The groups are shells around one centre, one inside the other: the same stretched ball of 6 dimensions in 9 sizes.
Known rows, each followed by its group:
[ 30  49 -53 -19  15 -20 -33 -20 -30 -53 -29 -21 -39  39  19 -23 -38  35
 -13  34  46  -8   5] : Q_496
[ 37   0 -13 -55  15 -12 -11   0 -15  17   4 -23 -38   1 -29 -49  20  15
 -29  30  21  18  13] : Q_337
[ 44  -1 -14 -52  27  -2 -17 -33   0  30  16 -48 -19  -6 -34 -40  24  19
 -21  27   8  27  10] : Q_380
[ 12  19 -19  -4   6 -32  -8 -47  -7 -27  12   0 -28  23  15 -32 -33  54
 -38  39  29   5  18] : Q_279
[ 20  16 -10  17   9 -15  15 -10  -1  17 -14 -14 -24 -30 -61 -38  -1   8
 -27  -2 -35 -22   5] : Q_610
[ 10  49 -29   6   8 -40 -13  13 -26 -37 -27   9 -35  23   4   5 -35  23
 -17  37  87 -47  10] : Q_424
[ 19  52 -27  -4  21 -25 -17  12 -18 -12 -29 -14 -21   7 -17  15 -15   6
   0  32  75 -47   2] : Q_424
[ 73 -21 -48 -14  14 -20  -9  -9 -23  -6 -16 -57 -55  -3 -64 -74   7  10
 -53 -19   0  -1   5] : Q_610
[-12  44  17  -8  15  -6  12  -6  10  39  -2   8  -1 -32 -37  -2   8   8
   2  37 -16 -17   7] : Q_204
[ 42   4 -32 -10   7 -44  -8  24 -30 -22 -18 -11 -54  15 -29 -32 -11  13
 -45  14  80 -33  13] : Q_799
[ 42 -19 -15  -8   8 -33   7  -4 -11  11   5 -21 -43  -9 -51 -51   7  16
 -54   4  27 -10  15] : Q_948
[ 24  15 -23 -31   9 -34 -17 -17 -20 -25   6  -4 -40  32  15 -30 -20  42
 -37  45  70   3  19] : Q_799
[ 26   7 -27 -24  -2 -29  -4  -4 -27 -28  -8   2 -57  18  -7 -66 -18  36
 -47  23   8   9  17] : Q_496
[ 26  21  -6 -59  18  -8  -9  36 -19  28 -14 -12 -35 -10 -39 -28  29  -6
  -9  35  29  -3   8] : Q_610
[-12  73 -16   3   9 -18  -7   6 -17 -21 -32  18 -20   6   2   6 -31  19
   6  43  24 -36   4] : Q_799
[ 17  28  -1 -33  17  -8   1  29 -11  34 -16  -9 -24 -24 -51 -18  24  -8
  -5  27  13 -18   5] : Q_380
[ 46 -11   0 -49  24   4   3   6   0  63   3 -45 -24 -41 -84 -50  52 -12
 -21   6 -25  12   5] : Q_799
[ -5  45   0 -16  15 -19  -6 -19   0   6   4   7  -9   3   1   3 -12  29
  -6  52  38 -12  13] : Q_380
[ 37  15  -8 -54  27   5 -10   7  -6  44  -6 -39 -20 -23 -56 -30  37  -7
  -5  23   0   6   3] : Q_337
[ 57  -4 -55  -6   8 -44 -22 -23 -31 -51  -9 -32 -58  39  -4 -51 -32  40
 -58  11  71  -9  14] : Q_799
[ 43 -17 -12 -30  19 -25  -8 -36   0  19  26 -36 -25   2 -29 -38  12  29
 -44  23  42  13  17] : Q_424
[ 42 -11 -18 -30   7 -21   2  12 -20  10  -6 -19 -51  -9 -51 -65  15  10
 -46   7   3   3  12] : Q_337
[ -9  32  14 -38   8  -4   7  -9   1  28   7  14 -17 -16 -17 -33  10  22
  -9  47 -29  15  14] : Q_799
[ 21  30  -9 -68  29  -2 -28 -25  -4  19  13 -27 -11  12   4  -9  14  25
   1  60  47  22  12] : Q_424
[  8  55 -25 -20  19 -19 -26 -28 -12 -25  -8  -7 -16  28  23   5 -29  36
  -2  54  60 -11   9] : Q_948
[ 49 -20 -17 -39  16 -30  -9  -8 -13  11  15 -30 -41   7 -32 -44  14  21
 -48  22  61   5  18] : Q_496
[ 38  36 -44   3  16 -25 -16  10 -27 -25 -37 -26 -39   9 -30 -15 -19   7
 -17  10  49 -40   1] : Q_204
[ 19  10   1   3  18 -22   6 -26   9  29  12 -19  -9 -21 -44 -11   5  16
 -26  19  23 -19  11] : Q_610
[ 42 -11 -35 -12   1 -39  -7 -24 -23 -33   4 -15 -56  25  -9 -66 -22  43
 -62  15  33   7  19] : Q_279
[ 40   4 -26 -55  17 -16 -21 -18 -18  -6   6 -28 -40  20  -6 -48   4  30
 -31  36  37  23  15] : Q_204
[  1  49 -30   3   0 -33 -11 -19 -23 -52 -17  17 -38  32  27 -23 -50  47
 -24  42  35 -15  13] : Q_204
[ 19  17  -5 -18  19   2   0 -48  11  29  10 -28  -7 -21 -37 -37   8  25
 -15  21 -44  17   8] : Q_496
[  6  17  11   8   9 -24  20  10   3  34  -4   5 -18 -35 -59 -16  10   2
 -24  15   4 -33  10] : Q_496
[ 21  28 -10 -26  20   5  -3 -16  -1  27  -9 -26 -16 -23 -44 -34  14   8
  -6  19 -37   5   3] : Q_948
[ -1  56 -28  -4   3 -40 -16   2 -28 -51 -22  23 -38  37  31  -2 -47  38
 -18  52  80 -31  14] : Q_610
[ 21  44 -46 -13  13 -17 -30 -60 -17 -54  -8 -18 -29  43  35 -31 -48  58
 -19  41  22  13  10] : Q_610
[ 66 -21 -39 -32  13 -17 -10  -8 -23  -1  -8 -48 -55   1 -52 -78  12  14
 -51  -6  -2  14   9] : Q_496
[ 55 -14 -40 -26   8 -33 -14 -13 -26 -24  -2 -30 -57  22 -20 -64  -9  31
 -56  12  43   7  16] : Q_948
[ 10  27 -23 -15   2 -37 -11 -19 -21 -39  -1  13 -41  34  24 -30 -35  48
 -36  46  55  -3  19] : Q_279
[-12  59  11 -25  27  -4 -10 -26  12  30   7  -2  13 -10  -3  26   2  20
  18  61  32 -11   8] : Q_424
[ 25  11 -15 -21   3 -26   4  29 -24   0 -19   2 -50  -6 -40 -47   3   7
 -35  17  16 -15  11] : Q_337
[ 17  16  -4 -15  17 -25  -4 -21   0  14  12 -12 -16  -2 -19 -11  -1  25
 -24  35  47 -11  14] : Q_948
[ 35  32 -33 -27  19 -24 -21  19 -26 -12 -25 -22 -37  14 -20 -10  -5   6
 -14  28  74 -28   6] : Q_279
[  0  54  -4   3  20  -8  -1 -13   3  18 -15  -8  -2 -19 -31   8  -6   9
   7  30   5 -30   2] : Q_204
[ 21  43 -14 -29  24   4 -10   4  -7  25 -23 -26 -14 -19 -44 -14  14  -3
   7  24  -7 -12  -1] : Q_948
[  3  48  -7 -51  14  -2 -12  11 -16   8 -15   4 -26   1  -7 -22   5  13
   3  50   6   5   8] : Q_424
[ 33  28 -18 -18  29 -14 -15  -6  -5  19  -9 -37 -13  -8 -39   3   9   3
  -6  24  52 -25   3] : Q_204
[ 52   1 -24 -37  22 -21 -13  23 -20  17 -12 -38 -39  -5 -52 -27  23  -5
 -27  14  61 -18   7] : Q_279
[  9  50 -11 -19  25 -11 -16 -17  -2  10  -7 -15  -4   0 -11  12  -5  16
   6  44  42 -19   6] : Q_380
[ 13  40 -10 -18  26  -1 -13 -41   7  19   2 -27   1  -8 -18  -4  -1  23
   3  36   3  -1   5] : Q_380
[  7  33   8 -52  23  -1 -10  -6   1  37   8 -10  -8 -11 -19  -9  21  12
   2  52  19   8  11] : Q_380
[ 58 -13 -37 -11  11 -35  -6   9 -25 -10 -14 -34 -54   4 -49 -51   0  10
 -52  -3  49 -19  10] : Q_337
[ 17  47 -16 -11  26  -2 -12 -17  -1  16 -16 -28  -5 -14 -33   1   0   7
   7  26   7 -20   0] : Q_337
[ 30   2  -2 -27  12 -25   7  38 -15  31  -9  -9 -38 -22 -62 -30  26  -9
 -30  16  39 -24  11] : Q_279

New rows, each followed by its group:
[ 62 -24 -36 -32  17 -20 -16 -45 -11  -4  15 -51 -42  14 -27 -68   3  36
 -53   9  17  27  15] : Q_496
[ 30  31 -32   3  13 -36 -11  23 -26 -20 -30 -12 -39   9 -28  -6 -16   6
 -23  18  77 -49   5] : Q_799
[ 25  24 -10 -62  21   2 -16  -6 -10  22  -1 -23 -24  -3 -21 -35  20  13
  -6  41   3  22   9] : Q_204
[ 62 -18 -17 -47  27 -14 -10  11 -11  40   3 -53 -33 -17 -69 -38  41  -8
 -32   8  44  -3   8] : Q_496
[ 43  -8 -19 -10  10 -16   8   0 -11  19 -10 -29 -41 -23 -68 -62  14   5
 -41  -6 -24  -5   7] : Q_204
[  3  46   1  -7  17 -12   3  16  -4  26 -19  -1 -12 -24 -43   3   6  -3
   2  29  15 -35   3] : Q_337
[-14  59 -17  -4   5 -26 -14 -41 -10 -40  -2  21 -19  32  43  -7 -49  57
 -12  61  34  -4  16] : Q_424
[ 20  12  -2 -21  23 -16  -9 -52  12  22  27 -26  -4  -2 -13 -12   2  35
 -21  39  32   8  15] : Q_610
[ 11  15  -1  15   5 -26  18   2  -3  16  -8   3 -27 -26 -52 -30  -3  11
 -32   8  -6 -29  10] : Q_279
[ 63  -9 -26 -51  29 -10 -18   3 -14  28  -2 -57 -34  -7 -56 -38  33  -2
 -26  12  43   3   6] : Q_279
[  5   9  13 -12   1 -22  23  25  -6  32  -3  16 -33 -31 -55 -40  16   4
 -32  19 -11 -16  14] : Q_799
[ 34 -10 -24  -6   2 -36   1 -22 -15 -18   5 -11 -48  11 -20 -60 -16  38
 -58  13  20   2  18] : Q_948
[ 55  -7 -23 -40  27 -20 -19  -9 -11  18   7 -48 -29   3 -39 -26  20  10
 -31  20  67  -2  10] : Q_799
[ 36  11 -29 -53   9 -20 -18   7 -30 -16  -9 -13 -53  22  -7 -53  -1  24
 -32  34  36  14  14] : Q_610
[ 12  24  -5 -28  23  -8 -13 -65  12  14  25 -23  -1   5   2 -16  -5  43
 -13  47  11  21  14] : Q_496
[ 16  17  -7 -29  18 -11  -9 -48   5  12  19 -19 -13   2  -7 -29  -2  37
 -21  40   6  20  14] : Q_380
[ 23  21 -26 -23   2 -18  -4   5 -26 -19 -20  -1 -50   7 -19 -58 -12  23
 -31  21 -10   3  10] : Q_496
[  7  30 -14 -43   9 -24 -18 -20 -16 -19   9   7 -32  30  26 -25 -18  44
 -22  60  52  14  19] : Q_424
[ 29 -19  14 -38  13 -10  16  -1   5  59  20 -18 -26 -37 -69 -54  41   5
 -38  15 -21  14  15] : Q_496
[ 32   5 -31  -6   0 -42  -3   7 -28 -31 -13  -1 -57  18 -16 -48 -21  28
 -51  17  48 -17  16] : Q_380
[ 26  45 -34 -19  17 -29 -22  25 -30 -24 -32 -11 -38  20 -10   0 -16   8
 -10  34  86 -38   5] : Q_610
[ 27  10   1 -28  27   2  -2 -37  14  50  15 -39  -1 -29 -51 -24  27  11
 -11  22 -18  11   7] : Q_204
[ 46  10 -55 -10  11 -38 -29 -51 -24 -59   1 -30 -46  51  24 -41 -44  57
 -48  28  69   5  16] : Q_610
[ 11  52 -24 -32  27  -9 -34 -61  -1 -17   8 -23  -3  30  33   5 -25  47
   3  61  49  11  10] : Q_610
[ 12  19  11 -39  24  -7  -3 -15   8  45  15 -17  -5 -19 -33  -9  24  11
  -7  42  21   3  12] : Q_380
[ 42  -5 -24   2   3 -33  10  27 -24   0 -22 -14 -55 -13 -64 -54   3   2
 -49  -7  15 -29   9] : Q_204
[  5  55 -14 -11  20 -18 -14  -1  -9  -1 -17  -5 -12   3  -9  15 -12  13
   4  43  55 -33   5] : Q_948
[ 11  20 -12  -6   1 -21   7  -8 -12  -4  -9   5 -36  -6 -25 -47 -12  26
 -32  21 -16  -4  12] : Q_380
[ 22   7  -4 -52  12  -4  -3  -9  -8  24   7 -13 -31  -9 -29 -55  19  19
 -24  33 -20  27  13] : Q_279
[ 45 -28 -14 -25   8 -25   4 -22  -8  13  17 -26 -44  -6 -43 -71  11  27
 -58   8   1  18  18] : Q_799
[ -7  51   0   2  15 -11   2 -19   4  13  -8   3  -4 -15 -19   0 -11  19
   1  37  -3 -20   6] : Q_337
[-15  36  16 -18   7 -22   8  -2   1  18   8  25 -14  -9 -10  -8  -3  24
 -13  52  22 -11  17] : Q_279
[ 26   6 -11  10   9 -28  10  -1  -6  13  -7 -13 -30 -19 -54 -31   0  10
 -36   5  13 -28   9] : Q_337
[ 36  15 -27 -34  21  -6 -20 -49  -5  -2   7 -39 -22  11  -9 -40  -4  36
 -22  30   3  24  10] : Q_380
[ -8  46 -22  25  -5 -43   1 -18 -18 -50 -14  30 -36  25  21 -17 -56  48
 -32  38  40 -30  16] : Q_424
[ 12  34  -3 -34  12 -18  -1  44 -20  18 -22   6 -34 -12 -37 -15  14  -6
  -8  34  36 -26   8] : Q_496
[ 48   3 -28 -11  11 -20   3  35 -25  10 -32 -28 -50 -20 -74 -50  15 -11
 -34 -10   5 -27   3] : Q_496
[ -1  22   2 -18   3 -24   5 -15  -5   2   8  16 -27   1  -6 -33 -10  35
 -28  42   8   3  18] : Q_337
[ 42   6 -41  -2   9 -47 -16 -10 -26 -40  -7 -18 -49  32  -4 -28 -29  34
 -49  21  90 -24  15] : Q_496
[ 44  12 -40 -39  18 -23 -29 -27 -22 -26  -1 -34 -39  33   5 -36 -14  36
 -31  34  61  10  13] : Q_948
[ 16  35   0 -27  28   6  -5 -18   9  44  -2 -30   1 -29 -46  -7  22   2
   7  28 -11  -4   2] : Q_380
[ 44  13 -42   4  16 -24 -15 -39 -12 -23  -9 -39 -32  12 -21 -36 -22  31
 -34   8  23 -10   7] : Q_337
[ 19  33  -1 -16  28   7   0 -11   9  49  -9 -33   0 -38 -62  -9  24  -6
   6  17 -24 -13  -1] : Q_799
[ 25  28 -34 -34  17 -19 -30 -53 -13 -33   8 -21 -28  39  30 -29 -28  54
 -23  49  44  21  15] : Q_799
[-11  43  13  -4   7 -10  18  15   0  31 -15  18 -15 -34 -46 -15   7   2
  -4  28 -26 -25   7] : Q_799
[ 46  16 -49 -10  14 -34 -24 -14 -27 -39 -17 -30 -46  30  -6 -30 -26  29
 -36  18  70 -17   9] : Q_380
[ 15  29 -13 -29   6 -11   0  19 -20   4 -22   2 -40  -9 -32 -45   3   9
 -17  25 -14  -4   8] : Q_799
[ 26   6 -10 -43  18  -9 -11 -41   0  14  19 -24 -20   4 -11 -41   6  35
 -26  38   6  28  15] : Q_380
